There are 5 ways to turn a row about zero (a turn may also mirror it). The second row of each pair is the first, turned, with some noise. The first 35 pairs use one turn. New pairs use 2 turns, one after the other, and a turn may come again.
Known pairs, each followed by its turns in order:
[-16   8   5   4   7 -11]
[ -6   2 -15  -8 -12   5]
J_990

[ -6  -3   3 -13   1  -7]
[  1 -10   3 -10  -2  -2]
J_819

[  9   1   0   5 -13   3]
[10 -3  8 -9 -3 -4]
J_410

[18 -3  2 -6  1  1]
[-12 -11   5   7  -7  -1]
J_271

[ 15   9 -22 -20   5  -4]
[  7 -21 -16   9 -18   1]
J_819

[ 11   9  -6   1 -11 -18]
[ -3   9   9 -22  -8   2]
J_410

[ -2 -13   5  14   8 -17]
[11 11  5  0  7 22]
J_276

[ 18   8  11 -11  -3   1]
[19 -1  9 -6  5  8]
J_990

[ 11  14  -5 -19   1   8]
[13 16  7  1 14 14]
J_990

[ 0  5 14 10 11 -6]
[  8  12  -5  -9   8 -12]
J_819

[ -1  -4 -12   3  12  17]
[  6   0   7  -7  -7 -19]
J_271

[-11 -16   1 -19 -13 -11]
[10  9 15 15  4 17]
J_271

[  4   9 -14  -8 -11  -5]
[ -3   0  -1 -22   5  -6]
J_410

[  7  -5  -8  -7   7 -12]
[-6 -1 10  3 -6 12]
J_276

[ 0  0 18 -7 -4  5]
[ 8 -1 16 -2  3 -5]
J_819

[  6   8  -1   5 -11 -14]
[  2   7  10 -15  -5   5]
J_410

[  8 -16   3 -15  -8   8]
[17 -7  7 20  4  1]
J_990

[ 15   8  -6 -17  -1  -3]
[ 16 -14  -4   4  -9   1]
J_819

[-11   6 -14  -1  -2   6]
[10  4  4 -3 12 -9]
J_271

[ -6   4 -11   5 -13  -7]
[  0 -13 -10  -7   3   9]
J_276

[-2 13  6 14  1  3]
[ 10   5 -16   3  -1  -3]
J_276

[-7 -1  5 -7 13 -5]
[ 8 -5  5 -9 -5  9]
J_271

[ -8   7   0  12  -6 -19]
[ -7   5  -2 -13 -19  -7]
J_990

[-17  -3 -14  12  10   0]
[-25   1 -10   3  -2  -1]
J_990

[-4  4 10  2 -4 -9]
[  7   0  -4  -8 -10  -1]
J_990

[-12   8   8  -1  -3   0]
[ 1 -6 -2  0  5 15]
J_410

[  0   2 -13  11  12  -4]
[-16   5   8   3   5  -4]
J_410

[  0  16  -7  13 -11   7]
[ -5   4 -12  -4  16 -12]
J_271

[ 1 -2 -7  5  7  3]
[ 1  5  2 -7 -6  1]
J_276

[-6 -2  6  1 -9  0]
[-3  0  9 -1  8  3]
J_819

[  2  -1 -12  13  -1   3]
[ -1   3  13   0   9 -10]
J_410

[ -3  14 -14 -22   3  10]
[ 0 -8 22 -6 18 -7]
J_271

[ 11  10   1 -19 -14  -2]
[ 18 -21   5   7   1   4]
J_819

[  6  -4  -8   3  15 -13]
[  1   7   7   0 -13  16]
J_276

[ 13  10 -11   3 -18  -1]
[-19  -6 -16  -4  -2   4]
J_276

New pairs, each followed by its turns in order:
[  1   1 -10 -19  10   5]
[-9 -5  1 -7 16 13]
J_819 J_276

[-3 -1 23 11  9  5]
[ 9 23 -4 12  3 -4]
J_271 J_990

[-10   3 -10  -4  12  -8]
[-13  -3   5  12   7  -5]
J_990 J_819

[ 9  5  1 16 -3 -7]
[ -1  -5  -5  -9 -15  -8]
J_276 J_276

[ -9  -9 -13  -3  -3   3]
[-14  -2  10  -1   5   1]
J_819 J_819

[  2  -3   9  13 -25  -9]
[-17  -9  13   1  21  -4]
J_271 J_410

[  2  16  -4  -9 -11  -7]
[ -6  -3 -14  14  -5  -8]
J_990 J_276

[  3   8 -10   3  11  -1]
[-11  -7  -9  -5   6  -5]
J_276 J_276

[  1 -17   5 -17  12   5]
[-10 -15   4   3  15 -14]
J_990 J_990

[ 15  -4   2  -5 -12  -2]
[ 8 11  8 11 -8  1]
J_819 J_819

[  4  15 -10   1 -18  15]
[ -5  -2 -16 -19   5 -17]
J_271 J_819

[ -8   0 -20 -10  -5  -5]
[ 10  -2 -22   2   1  -1]
J_990 J_276

[  5   1  -2  -5 -15   5]
[17  4  4 -1 -1  2]
J_276 J_271

[ -3  20  12   4 -11  -1]
[ 7 16 14  0  0 15]
J_990 J_990

[11 -5  1 -9  0  0]
[-9 -9 -4  1  1  6]
J_410 J_276

[-13   9  -6   5  14   5]
[-9 -2 -7  0 16 -1]
J_990 J_410

[ 6 -3 -6  9 -8  6]
[ 0  8  4 14  3  7]
J_410 J_276

[-14  -4   5   1  -4   9]
[  0   7   0 -11  -4  13]
J_819 J_271

[ -3 -12 -14  17   2  24]
[-12 -24   3 -17 -16   6]
J_410 J_990

[  0  13 -10  11  19   4]
[15 17 -3 -8 -6 12]
J_410 J_271

[ -7   7 -20  -6  -2  16]
[ 15  19 -14   6  -2  -1]
J_819 J_271

[ 0  4 14 -1 19  2]
[14  9 -9  5 15  1]
J_276 J_819

[ 2  1  2 16 12 -9]
[-4  9 15 15  3 -4]
J_271 J_990

[-1  0 14  4 -1 10]
[  0 -13   8   3   6 -10]
J_410 J_990

[ 5 19  5  0  8  8]
[ -3   0  11   7 -17  -9]
J_990 J_276

[ -7  16  15   9 -21   3]
[ -7 -20  -7 -14   6  15]
J_819 J_990

[  8  13  18   6 -17  -8]
[-18   5   4   5  14 -20]
J_410 J_276

[ 18  -4   1 -21   7  -4]
[ 7  1  3 18 20  0]
J_410 J_271

[ 11  -2   3   1 -13   0]
[  3 -12   6   6  -4  -7]
J_819 J_410

[ -2  13   7  15 -15 -14]
[  6  15   9   0 -23  -3]
J_819 J_276

[ 2 -5 -8 -5 10  5]
[11  6  1 -8  1 -7]
J_990 J_276

[ -3 -18   1 -11   8 -14]
[  7  16   0   7  11 -14]
J_276 J_276

[-3  0  8 14 -6  2]
[  1  -3 -11   4  -9  -6]
J_276 J_819

[-3  9 -1 -9  5  4]
[ 4 14  3  1 -1  1]
J_819 J_410

[  6  19 -15  12 -12   0]
[ 7 -1 20 17 10 -8]
J_410 J_276

[-10  11   1   0   8  -6]
[ 6 10 -2  7 -3 14]
J_276 J_819

[ 12 -11   9  -4  -3 -12]
[ 20   0   1   1 -10  -3]
J_990 J_410

[ 10  -3  -6 -24  18  -8]
[ 15 -25   0  11  -2  -9]
J_271 J_990

[-3  7 -8 12 -3 -6]
[  8  -5 -14  -2   1   8]
J_410 J_990

[-4 22 -2  3 -4 11]
[-11   9  18   7 -10  -6]
J_276 J_990

[  6  -7   5   0  -1 -11]
[  8   6  -3  -2  -3 -10]
J_276 J_276

[  0 -10  14  -6  -2  -2]
[-14  -2   8  -3  -3   8]
J_819 J_271

[-19   6  -1  10   1   3]
[ 2 11  9 -4  6 15]
J_271 J_990

[-10   1   2   1  -2 -12]
[ -6   3 -14   5   1  -2]
J_819 J_410

[-11  -1 -14   9   0  17]
[ 10 -20  -1  -5  -8   8]
J_276 J_819

[ 8 12 -6 -7 11  6]
[-12  -9   3 -11   2   7]
J_410 J_819

[  1  -4 -20   9  -5  10]
[10  4  9 15 -3 14]
J_410 J_276

[  4 -15  10 -14  11  12]
[-15   4  18  -1  -5 -15]
J_410 J_990

[ 7  1 13  2  2 -1]
[-10  -5   7   4   0   1]
J_271 J_819

[ 23   1  16 -16 -12   5]
[ 16 -19  18 -10  11   8]
J_990 J_990

[ -5  -2 -10  -5  -6  15]
[ 1  5 14 -1 -9 12]
J_410 J_276

[ -2 -14   5 -12   0  12]
[  1  -3 -13   4 -13 -14]
J_990 J_271

[ 6 23 -3 -3  9 -5]
[ 11  -3  18   5 -15   1]
J_271 J_271

[ -1  13 -11   4  -3 -13]
[-11   6   0   5   8 -15]
J_819 J_410

